The groups are shells around one centre, one inside the other: the same stretched ball of 5 dimensions in 8 sizes.
Some rows, each with its group after it:
[ 35.6  12.9 -15.0 -19.7 -39.7  31.1   0.1 -22.6]  k393
[-16.3   6.0  26.5 -18.5  -6.1 -37.3  -4.8  11.4]  k174
[ -1.6  22.8  -7.2 -14.2  49.1  13.3  39.8  17.4]  k307
[ 19.5   0.9  13.2 -30.2 -20.7  -3.0  -8.4  -9.1]  k393
[-18.7  -1.6 -22.3 -13.0  11.3  -5.7  28.5  14.8]  k174
[-12.1 -10.3   6.2 -28.3  25.0 -18.6  15.9  20.4]  k307
[ 66.1  19.5  27.2 -38.0 -31.6  32.3 -21.7 -29.9]  k433
[ -0.9   7.8  -7.2 -16.2 -23.9  -9.6   5.3 -11.8]  k139
[-42.8 -10.6  -2.6  -8.6  -0.4 -37.9  12.8  34.3]  k433
[-48.4  19.7 -18.5  10.6   2.0 -28.2  29.9  22.7]  k433
[-37.0  -9.7  11.3 -15.4  -4.8 -47.5   3.0  23.6]  k728
[ -6.0   8.7   6.1 -15.8  20.3  -2.2  17.2  24.9]  k174
[-21.2   8.5  23.9  -8.1 -45.8 -43.8 -19.5   5.0]  k433
[-45.9   4.1   7.7  -2.4 -28.2 -56.2  -1.2  12.5]  k140
[ 42.7  19.6  23.5 -29.1 -28.8  14.8 -16.0 -21.0]  k393
[-37.6   0.9  -0.8 -15.0  49.7 -29.0  35.5  33.8]  k140
[-56.9   9.9  10.0  -1.2  27.3 -51.8  23.6  38.3]  k140
[ 35.2  22.6  -9.6 -13.4 -54.0  27.6  -7.0 -27.4]  k139
[ 58.3  30.5  -1.5 -22.4 -48.8  41.0  -9.8 -42.2]  k701
[ 11.3   9.2   5.7 -21.8 -30.8  -8.4  -5.7 -17.6]  k139
[ 31.0  22.2  15.2 -28.7  26.4  21.6  14.1  -0.7]  k701
[  0.0  11.4  24.5 -24.7  26.0 -13.5   9.6  15.2]  k140
[ 55.3  17.4  11.0 -27.7 -56.4  29.5 -22.6 -32.7]  k393
[12.9 33.2  4.9 -9.8 -5.8  9.6 10.2 -6.7]  k728
[ -3.8 -10.0   7.9 -30.7  21.4 -12.6  12.7  17.3]  k307
[ 19.0   6.6  26.1 -29.3 -33.3 -14.8 -19.7 -16.1]  k433
[ 17.7  -3.1 -11.6 -27.1 -11.0  13.1   8.9  -6.0]  k728
[ 57.4  20.6  -6.5 -30.0  -1.0  54.3  11.4 -18.4]  k701
[-42.6   0.3 -15.8  -6.6  12.3 -32.8  28.2  19.8]  k174
[ -4.2  24.5   6.2  -5.8 -48.8 -21.7  -8.9 -20.4]  k307
[ 51.9  20.6  18.0 -28.8 -49.6  21.2 -22.5 -34.0]  k139
[  3.3  -2.2  -6.0 -14.8 -60.7  -9.6 -13.9 -11.4]  k701
[ 40.5  15.1  17.8 -27.0 -53.4   9.4 -24.0 -29.8]  k393
[ 20.4  -4.3  -1.7 -28.1 -24.9   7.9  -3.0  -7.3]  k174
[ 19.5   3.6  15.9 -35.6  37.3   9.1  15.5  12.0]  k307
[ 34.1  19.6  -6.1 -24.5 -14.5  24.1   7.7 -25.5]  k728
[ 14.4  11.9  13.0 -25.0  28.9  11.7  15.7  17.3]  k728
[ 51.3  22.6  -4.0 -28.7   1.5  46.4  12.1 -19.0]  k140
[ 25.2  -0.4  -6.9 -27.6   1.2  25.7  11.3   5.0]  k701
[-35.7  -2.9  -1.3 -15.3  27.9 -33.0  25.5  25.8]  k139

New rows, each followed by its group:
[-27.6   2.7 -13.9  -4.9   4.3 -12.8  22.5  26.6]  k174
[ 29.7  29.1 -12.0 -15.1  -4.9  33.1  17.5 -15.4]  k140
[ 26.3  10.3  -9.0 -13.8 -63.9  17.6 -13.3 -18.9]  k701
[ -4.9   4.2  17.5 -25.4  22.1 -16.8  10.7  14.9]  k393
[-49.5  -6.6  12.7  -6.9 -25.6 -62.6  -4.8  21.2]  k307
[-16.2  18.0  -7.4   1.9 -59.1 -22.3  -6.1 -11.3]  k728
[  2.7  13.1  -1.3  -4.8 -78.5 -12.1 -20.8 -18.0]  k433
[ 52.0  25.6  22.4 -26.0 -64.6  15.4 -30.3 -41.5]  k307
[-18.0  -6.4   2.9 -19.4 -19.7 -32.3   0.2   2.3]  k433
[-69.0   6.7  -7.2   3.8  32.6 -52.3  36.1  41.0]  k140
[  4.3  21.5  27.4 -15.3 -29.2 -21.3 -14.0  -8.1]  k728
[-66.2   7.9  -8.7   5.4   2.8 -58.0  24.2  24.0]  k433
[-10.4   0.8  12.5 -17.5 -36.1 -31.7 -11.4  -3.3]  k139
[ -7.4  17.0  -5.2  -8.0 -31.9 -15.2   3.4 -12.7]  k393
[ 33.7  11.1  -0.9 -18.3 -75.6  13.2 -23.3 -30.7]  k140
[-12.4  18.1  10.4 -13.6   5.2 -22.0  11.3   2.5]  k139
[ 43.9  26.7  25.7 -24.7 -50.3  10.1 -25.0 -33.0]  k433
[-26.1  -7.9  -0.2 -17.5   5.1 -28.8  13.0  20.2]  k393
[-59.6   8.4 -18.7  10.5 -21.8 -47.2  18.6  18.1]  k433
[-32.7  15.4 -13.3   5.3 -30.7 -25.9  10.5   7.1]  k139
[ 67.2  18.4  12.5 -37.8 -32.6  38.5 -14.1 -38.6]  k433
[ 10.2   7.3 -28.7 -14.4 -21.5  17.4  17.1 -12.3]  k433
[-18.8  15.6  15.8  -6.5 -12.5 -26.2   0.6  15.7]  k139
[-64.1  -1.7   8.2  -2.8  17.9 -61.2  18.8  41.0]  k140
[-59.5  -0.1  11.6  -8.1  28.3 -61.2  21.3  35.5]  k433
[10.7 31.4 -0.2 -9.5 -4.1 10.0 13.6 -6.9]  k174
[-42.2   4.5  -5.3   1.7 -26.0 -39.1   6.6  18.5]  k393
[ 1.0 29.4 -1.0 -9.5 20.1  7.3 25.0  6.1]  k728
[ 29.4  26.9  24.2 -22.1 -17.4   6.9  -8.5 -14.1]  k140
[-50.2   2.5 -18.9  -0.1  10.4 -34.2  30.4  25.7]  k393
[ 27.3   0.4  10.2 -33.4 -25.5   2.2  -9.5 -17.9]  k433
[-73.1  -7.6  -2.0  -0.7  10.6 -67.3  21.2  38.9]  k433
[ -4.1  11.5 -18.1 -14.7  40.2  15.3  39.9  19.6]  k728
[ 45.9  11.0  -3.7 -33.6  -5.5  34.5   7.2 -21.3]  k728
[ 12.0  17.4  17.4 -24.8  40.8   8.6  19.9  18.1]  k307
[-15.3  -1.9   3.5 -11.6 -59.6 -34.2 -16.7  -7.5]  k433
[-47.9   6.5  -9.1  -5.1  29.7 -37.1  33.8  26.1]  k174
[  8.0  21.3 -16.7  -2.6 -38.3  15.0   6.2  -6.4]  k433
[  5.5  22.8  10.1 -13.5 -25.6 -10.8  -2.6 -14.3]  k393
[-32.4  -4.1   2.5  -9.6 -34.0 -44.0  -3.9   7.3]  k140
[ -9.1   4.5  17.1 -27.3  48.4 -15.5  22.8  23.5]  k307
[-31.8  21.5  -5.1   0.9  12.1 -20.8  25.4  19.5]  k393
[ 16.7  22.6 -27.8  -6.1 -24.1  29.9  17.9 -11.7]  k307
[ -0.2   6.7  11.2 -13.3 -36.9 -13.1 -11.1   4.1]  k393
[-38.6  13.4  12.2   1.5 -27.0 -45.5  -2.2  17.0]  k728
[-47.0  12.5  13.9  -3.8  25.4 -45.4  20.2  34.3]  k140
[-42.7  -6.0   4.5  -9.8  -4.9 -46.9   8.1  24.6]  k393
[ 67.6  28.8   8.3 -24.5 -74.4  39.1 -27.5 -49.4]  k307
[ 22.0  12.0   1.3 -22.8  19.2  26.0  17.4  13.1]  k433
